The same things were measured in two ways. Each way mixes the same 8 hidden numbers, adds some noise and spreads widely along 5 directions of its own, which tell nothing about the thing.
In the rows, zero is written as 128.
Some things both ways: the first way, then the second way.
[150 126 125 115 125 136 205 172 169 112 106 105 169 150 132 138  93 101]
[134 121 100 147 128 184  69 118  99 139 184 137 166 154 116 106 103 126]

[ 70  96  96 137 161 155 135  83 187 177 146  89  89 102  76 139  93 119]
[ 99 126 154 166 109 111 136 129 122 118 109 180 151 121 145 110 139 131]

[166  94  93  69 108 160 194 199 139 121 102 174 142 168 174 135 118 131]
[141 116 114 140 102 176  75 161 118 145 148 102 140 136 104 110  96 137]

[148 106 155 119 133 134 123  97 141  92 112 155 137 102 131 122 127 112]
[150 167 140 129 130 110 125 101 137 104 101 122 100  98 136 106 117 119]

[187  92  87 126  71 102  97 130  64 100 133 195 149 146 160  96 147 160]
[168 179 117 132 117  64 185 135 113 104 107 136 115 132 148 130 133 120]

[119 131 118  73 129 125 170 144 144 122 118 146 134 149 165 120 151 104]
[119 127 152  83 144 129 172 112 148 139 112 114 142 103 160 137 165 139]

[161 154 125 100  93  97 150 118 121  86 140 132 175 160 157 126 137 106]
[ 97 175  99  88 147 130 112  71 117 111 154 115  90 139 106 154 133 122]

[120 117  94 119 129 109  85  43 138 113 158 137 135  89  67 164  96 131]
[164 136 148 148  99 170 102 107 147 106 118  82 135 143  92 169 117 119]

[109 147 183 146 144 116  93 146 127 155 130  90 108 141 142 122 156 129]
[117 138 123  74 131  80 176 108 129 131 117 147 120 122 152 134 140 145]

[170 159 119 111  98  91 135 117 116  61 135 165 156 148 154 109 111 126]
[114 159 136 128 140 100 113 128 117 133 170  96 121 150 202 120 144 149]

[101 194 187 112 132 120 101 148 117 156 163  87 116 179 160 145 162 110]
[ 71 133 127  98 140 106 123  97 132 151 152 120 124 145 174 156 156 128]

[116 165 188 132 134 138 112 155 109 144 126 113 123 130 155 155 170 123]
[131 109 149 102 136 125 153 104 154 151  97 108 150  78 147 123 154 141]

[144 150 138 123 101 123 127 123 116 121 160 115 145 162 140 139 122 122]
[113 190  99 127 120  77 155 109  83  84 168 143 105 190 135 168 146 132]

[132 123 142 117 122 107 124  85 149 134 143  89 150 121 103 160 131 120]
[101 154 124 138 119 113 139  68 106  84 110 161 119 116  81 155 151 100]

[126 152 168 158 145 139 151 198 105 175  98 108 111 110 111 143 143 107]
[138 103  82  92 114 180 141 140 119 124 121 133  95 166  89 173  85 124]

[118  70  96 169 119  97 103  87 115 138 138 112 149 109  94 101 120 142]
[156 133 105 177 149 136 133 139 126 169 125 150 174 106 167  80 132 121]

[140  81   4 111  74 152 129 131 102 140 163 180 126 172 152 109 112 148]
[185 105 110  99 125 161 131 118 149 172 120  87 180  88  98 113 121 140]

[120 135 105 116 109 139  98 120  99 138 168 155 109 149 135 139 120 147]
[150 140 112 153 114 129 119  98 126 100 129 112 108 167 120 166 103 131]

[102 112 163 123 174  85 129 134 168 133  94 102 120 100 111 112 127 141]
[ 63 132 126 126 113 127  92 133 134 129 114 160  69 141 127 122  91 142]

[117 138 181 120 149 101 111  96 155 127 124  89 140 110 108 151 140 113]
[115 117 139 118 136 132 117  44 144 120  94 130 130  75 105 137 142 101]

[130  95  99 122 127 135 165 165 141 147 113 131 126 130 125 126 112 135]
[149 109 113 157 111 156 131 156 109 131 138 151 155 152 129 119 104 140]

[130 109 140 101 126 104 158 151 136 106 119 123 173 151 146 128 122 135]
[ 82 158 117 152 136  97  91  98 127 154 133 128 124 104 139 110 151 121]

[147 112 171  93 124 165 130 145  99 126 131 175 120 127 136 154 128 127]
[135 180 115 151 111  65 150  91 112  70  89 107  60 128 111 176 134 104]

[140 113 110  90 111 105 101 146 111 147 132 140 136 158 148 139 161 137]
[128 131 138 130  97 128 121  89 143 121  97 142 137 124  94 159 121  87]

Other things, the second way, with their names:
<411>: [149  90 156 108 128 147 107  86 156 144 113 126 158  97 161 100 105 131]
<924>: [114 161 147 150 107  65 122  90 107  90 117 146 121 111 141 124 146 101]
<617>: [118 130 138 123 117 122 169 193 105 128 132 130 139 126 149 109 150 181]
<588>: [194 168 109  89 109  91 217 161 109  73 127 133  82 206 166 178 100 127]
<782>: [ 60 119  91 101 164 117 160  97 110 144 104 174  94  96 143 128 156 126]
<728>: [167 133 106  98 106 151 163 205 122 137 137 107 116 170 132 135  96 168]
<486>: [128 150 122 126 145 137 123 107 125 127 137 123 121 125 140 114 128 142]
<1112>: [150  62 163 160 120 138 155 186 125 136 120 131 162 133 229 101 122 173]
<969>: [123  90 153 108 117 171 139 155 136 138 133  88 146 136 146 154 141 167]
<435>: [ 91 148 130 165 104 116 110 119 124  96 110 197  87 155 117 116  83 133]
<573>: [108 142 153 140 122 108 131 133 116 125 137 158 146 140 187 120 149 110]
<803>: [135 139 142  75 127  73 173  69 142 117  99 123 124 105 155 158 152 105]
<19>: [162 117 118 104 121 162 117 170 152 182 141 125 155 141 151  90  84 152]
<1091>: [ 95 199 139 143 114  75 152 123 126 103  99 168  93 133 127 136 147 104]
<676>: [139  81 122 161 132 157 110 122 124 153 113 142 161 100 155  98 117 121]
<437>: [132 105 139  89 160 156 128  79 170 165  97 109 144  61 140 101 135 142]
<852>: [181 156 134 136 109  97 196 124 115  71 103 126 122 143 123 163 137 137]
<1102>: [107 135  93 130 135 138 101 137  98 144 156  82 113 124 133 138 147 136]
<31>: [ 90 142 126 131 127 157  80 140 136 165 142 120 135 118 130 103 126 136]
<375>: [114 176  82 126 128 139  96 187 106 173 171 103 121 154 130 109 126 135]
<265>: [110 160 131 177 100  62 115 110  89  87 143 124 113 156 161 159 148 103]
<837>: [128 122 115 120 108 107 174 151 111 117 101 152 118 128 123 138 127 137]
<284>: [150 156 134 178 106 101 152 127  92  87 132 189 160 160 148 126 136  92]
<849>: [114 117 138 117 138 101 161  53 143 112  79 174 118 103 150 143 136 100]
<291>: [120 122 115 141 137 136 124 108 120 119 128 144 111 146 156 135 115 126]
<706>: [172  74 155 108 139 151 142 127 137 152 130  79 187  78 168  89 142 190]
<622>: [151 117 120 164  96 107 163 182  83 110 122 180 154 139 138  97 117 146]
<585>: [150 152 111  86 131 117 174 172 117 136 142 106 117 145 167 128 133 150]
<76>: [129 102  96  95 128 151 104 120 131 156 143 108 116 124 113 108  87 178]
<893>: [107 131 144 127 102 109 136  84 111  72 120 156 109 150 114 168 126 122]
<128>: [117 155 110  59 140 116 148  78 161 145  77 111  92  68  81 139 134 113]
<427>: [ 99 179 124 137 137 124 108  69 154 108  73 159  68  96  95 126 111  82]
<577>: [112  99  95 140 127 184  76 124 113 135 151  93 103 158 121 155 101 133]
<141>: [127  82 123 171 147 163 146 146  93 129 147 181 172 154 202 113 137 128]
<899>: [154 181 133 160  96 100 118  84 129  80 121 150 106 177 124 161  99  83]
<532>: [107 218  79 178 109  83  65 113 107 115 146 122  65 156  88 120  92 125]
<612>: [123 121 147 135 122 149 101 137 121 145 162  67 168 118 136 127 161 168]
<1012>: [138 149 103  76 121 136 137  73 133 121 131 108 118 140  80 175 126 110]
<892>: [124 169 137 133 133 115 133 119 144 130 101 102 103 108 148 139 149 108]
<475>: [101 134 151 125 131 118  92  97 158 158 105  57 118  71 145 139 163 120]
<1016>: [126 105 134 163 126 143 119  99 130 136 109 147 163 101 130 114 134 123]
<610>: [151 116 146  84 155 150 176  96 145 152 127 106 191  91 162 132 180 125]
<71>: [ 97 158 145 150 119  77 118  98 134 120  99 137 105  98 135 116 138 127]
<712>: [ 90 139 133 103 135 107 140  72 148 132  80 128 106  76 114 146 154 109]
<1045>: [100 136 151 176 107 112 105 112 133 123  94 160 130  98 120 103 125 126]
<300>: [103 147  94 107 115 137 124 186 117 159 157 138 110 174 133 120 102 166]
<967>: [168  89 142  83 131 144 162 116 140 153 124 101 188  97 146 122 145 158]
<125>: [107 135 143  49 118 133 163 116 143 125 110 146 116 136 130 162 136 107]
<792>: [145 116 152 146 119 107 123  93 147 134  81 123 145  70 141 111 133 108]
<219>: [143 128 110 141 114 123 145 112 114 136 103 156 168  90  83 114 139 109]
<62>: [160 122 113 102 106 174  78 117 139 133 162 106 131 160  92 116  59 166]
<736>: [145 156 142 122 102 123 159 107 129  87  80 180 126 114  82 132 116  92]
<220>: [155  97 113 104 112 153 117  78 131 113 118  84 124 114  80 168 113 131]
<158>: [ 93 103 119 146 128 119  79  79 134 158 124 129 141  92 129 110 123 128]
<485>: [ 74  97 174 146 121 105 118  82 142 119  65 147 118  52 140 118 153 116]
<1014>: [133 147 101 120 114 135 128  99 112  97 149 155 112 181 103 149  92 137]
<518>: [ 91 133 124 192  95 139  52 167 116 142 135  96 107 126 114 113 111 148]
<399>: [129 123 120 100 125 124 137 147 150 163  81  98 104  76 134 116 127 121]
<813>: [100 118 141 183  81  78 123 152 107 109  86 155 112 102 116 115 125 136]
<112>: [144 151 120 112 127 113 132  70 136 122 106 120 125 109 120 154 138  77]
<190>: [103 141 127 198 122 145 115 175 107 134 129 161 135 138 143  97 131 141]
<680>: [180 101 134 109 122 161 116 106 164 143  96 100 136  96 123 116  90 126]
<529>: [136 107 135 141 123 139 132 127 120 130 126 112 155 119 147 133 145 133]
<304>: [130 116 112 153 103 141 135 199 106 145 144 125 137 163 141 125 112 165]
<933>: [109 193  98  99 148 126 118  64 146 111 119 136  59 146 110 154 105 103]
<160>: [158 143 122 142 138 126 132 136 123 150 150  98 168 118 160 103 146 152]
<245>: [126 124 157 143 116 154 171 142 115  77 106 163 122 142 127 141 133 151]
<750>: [108 122 127 120  84 118 150 149 108 110 110 140 120 138  93 162 129 133]
<1070>: [128 112 146  62  86  98 165 119 139 111  94 116 107 129 110 179 123 124]
<1030>: [128 136  85 108 149 121 123  51 123 137 124 122 122 106 112 143 130 109]
<28>: [111 120 117  99 117 102 172 102  97 116  93 148 143  73  88 143 174 104]
<753>: [151 162 160 114 128 119 156 107 159 122  89 126 135  94 135 117 141 119]
<65>: [166  95 176 128 115 118 155  69 133  97 121 136 183 128 173 145 143 118]
<414>: [182 111 130  45 118 135 153  69 155 113 107 106 126 122 111 155  95 126]
<1008>: [211 142 127 115 101 152 109 125 170 141 108  78 133 121 106 122  74 122]
<621>: [113 148 118 185 111 116  97 167  83 116 179 126 125 182 177 123 125 143]
<1087>: [130 147 148 110 111  96 177 127 115  96 115 163 136 135 142 136 144 124]
<403>: [ 96  91  99 150 122 170 107 154 102 128 128 158 107 140 119 119  97 149]
<482>: [100 151 133 135 132  84 136  61 124 105 100 156 102 112 147 144 143  96]
<720>: [196 118 137  86 112 124 174  88 151 115  84 102 148  97 105 150 124 119]
<884>: [120 148 111 142 147 152 110  99 134 114 113 147  80 140 146 131 100 105]
<50>: [167 101 148 103 101 111 153  61 126  71 101 134 128 119 108 152 107 132]
<647>: [126 134 112 103 159 139 100  36 158 152 119 118 131  86 122 113 121 118]
<1020>: [137 143 116  76 136  85 173  57 125 107 110 120 112 119 140 175 152  90]
<298>: [126 173  95 121 113 107 120 134 107 114 132 148  85 148 116 123 100 113]
<655>: [139 160 142  83  93 112 162 137 133 100 130 168 119 181 116 141  94 146]
<29>: [ 88 142 127 120 139 118 139 130 123 155 118 139 138  87 132 108 167 136]
<335>: [157 133 145 107 119 152 134  90 146  99 130 155 128 173 140 144  89 126]
<474>: [103  64 121 131 159 206 124 126 128 140 118 137 124 118 152 121 118 165]
<1038>: [136 129 129 113 138 129 167 175 146 155  89 124 113  99 165 103 129 144]
<995>: [111 161  80 118 137 115 162 166 105 132 124  98  68 147 144 160 140 136]
<690>: [ 76 117 136 153 153 100 123  72 135 132 104 157 120  82 154  92 141 168]
<896>: [103 106 108  95  99 169  84 154 124 143 160  93 103 173 103 157  89 156]
<110>: [138 105 123 134 121 138 105 107 134 150 108 128 147  84 113  93 111 136]
<369>: [170 114 143  96 108 155 132 135 141 127 146 123 162 161 136 128  95 150]
<244>: [126  81 189 141  76  98 136 135 133 118 103 135 175  96 143 109 139 165]
<888>: [ 70 160 101 147 127  88 116 126 122 148 122 164  94 131 142 118 127 129]
<739>: [157 195 118 146 125  88 118 115 130 133 145 144 141 142 154  94 114 115]
<439>: [174 144  97 158 111 136 125 143 114 123 140 137 131 167 130 129  90 121]
<355>: [111 181 146 114 121 127 103  89 144 103 113 120  88 122 108 139 123 103]
<978>: [126 145 127 127 140 176  86 100 155 146 121 126 127 115 122 113 107 106]
<273>: [133 171 114  99 124 145 113 128 137 148 148  97 131 133  98 127 126 139]

Some of these things the first way, each followed by its name:
[147 117  51 108  86  95 134 108 115 104 144 154 158 154 146 114 127 137]
<31>
[125 129  98 139 133 179 147 159 117 133 117 173  99 112 126 124 108 108]
<680>
[141 127 139 119 125  96 116 104 137 121 129 119 137 116 110 143 127 135]
<529>
[109  72 122 119 133 157 111 111 148 132 151 129 134 159 141 109 112 118]
<739>
[132 125 119 114 144 131 188 140 179  87  96 143 132 108 132 124  84 135]
<706>
[149 128 138 102 134  32 107 113 149  80  92 127 163 125 143  95 156 135]
<335>
[127 127 142 104 155 144 133 125 180 130 120 130  89 120 117 137 102 123]
<50>
[122 118  49 114 128  55 113  41 163 104 140 133 126  87  66 118  92 144]
<969>
[ 98 105 133 127 138 141 138 102 154 157 141  90 130 124 114 142 131 113]
<29>
[158 134  67 108 129  82 195 163 146  97  75 155 153 115 116  90 116  83]
<125>
[106  89 107 149 153 155 135 128 144 157 120 137  92  95  88 118  96 125]
<728>
[188 112  70 136  72  90 119 103 106 134 138 129 142 130 110 132 139 134]
<28>
[140 140 151 116 141 105 128 146 133 114 109 138 131 129 127 114 130 104]
<803>
[131 119 139 112 127  88  63  70 142 137 159 111 114 127 101 150 127 157]
<220>
[ 88 142 116 133 145 218 204 219 144 162 126 138  88 155 158 132  87 120]
<76>
[ 99 114 131 154 129 149 122 105 125 165 149 101 119 105 104 154 130 134]
<190>
[125 130 164 137 141 130 120 103 111 116 122 139 141  88  99 142 129  97]
<892>
[106 158 130 129 119 144 114  82 133 149 167  97 123 138 123 146 149  83]
<610>
[119 110 131 112 140 118 169 157 147 133 104 117 149 123 129 139 123 133]
<1016>
[111 156 117 141 143 129 126 136 145 151 141 110  98 123  94 145  91 126]
<896>
[106 131  94 144 105 183 115 106  94 163 172 143 103 131 125 143 134 103]
<1091>
[151 164 162 153 132 109 132 145 110 118 117 123 136 114  99 124 118  88]
<1020>
[139 177 104 226  96  92  97 150  61 131 135 113 139 109 107 121 125 147]
<300>
[ 78  98 103 120 140 147  96  95 152 176 161 114  77 137 130 121 133 144]
<435>
[125 140 142 137 146 105  99 109 139 133 118 136  78  95 118 112 131 149]
<1112>
[112 161 134  93 123 124 173 157 127 145 119 129 111 138 172 129 172 128]
<474>
[131 139 128 133 120 156 103 131 104 134 150 148 118 137 122 143 117 109]
<899>
[153  87  49 130 114  92 114  93 129 100 120 175 133  98  91 101  96 137]
<720>
[126 106 114 126 137  70 122 109 159 115 123 103 149 128 109 109 110 144]
<1014>
[128 113 141  64 132 115 134 127 150 143 140 128 117 155 137 137 134 132]
<577>
[170 108  74  88 116 164 222 165 156  86 102 188 143 135 130 121  65  99]
<924>
[ 99  99 119  74 142 132  63  83 187 166 159 113  66 150 142 151 138 174]
<244>
[135 129 125 125 121 163 129 133 113 146 145 141 122 137 114 139 123  85]
<112>
[132 116 156 146 138 126 140 177 118 157  97 121 119 110 122 133 138 141]
<837>
[126 133 104 183 121 143 127 130 119 135 132 124 118  99  99 137  96 135]
<110>
[106 132  86 148 107 184 120  96  86 152 166 157 105 118 124 133 138  91]
<427>
[120 112  74 129 113 151 152 114 134 119 148 139 150 135 117 135  94 108]
<273>
[152 194  70 134  87 158 159 154  99 124 153 161 105 142 135 148 105 112]
<893>
[105 130 191  99 135 126 101 121 116 136 141 118 139 157 165 126 177 105]
<933>
[151 173 149 178 129  85 167 150 122 122  95  92 144  92  98 121 128 107]
<141>
[116 161 174 119 175 124 153 136 189 114 101 101 120 103  99 147  95  95]
<65>
[145 144  88 163 116 169 165 165  97 116 111 176 121  96 111 135  90 109]
<792>
[138 109  70 100 117  98 152 131 153 110 118 146 138 142 138 106 113 136]
<967>
[113 127 147 182 149 146 136 143 101 140  97 141 112  69 104 117 133 111]
<1038>
[ 82 138  74 187 101 159  63  84  79 193 212 112  78 145 108 125 124 136]
<888>
[110 153  69 164 111 124 124  91 108 116 148 141 122 107 116 113 119 115]
<437>
[190 145 135 163  79  80  75 153  32 107 109 175 146 113 151 118 184 152]
<399>
[148 153 128 141 126 116 149 134 134 111 113 124 137 116 113 123 117  91]
<573>
[105 111 146  95 133 145 111  94 129 151 152 136 103 141 143 117 158 104]
<884>
[124 126 135 143 150 127 173 157 137  96  93 142 151  89 106 131  86 128]
<71>
[136 146 177  99 123 116 121 164 120 139 131 108 155 169 160 152 162 115]
<1012>
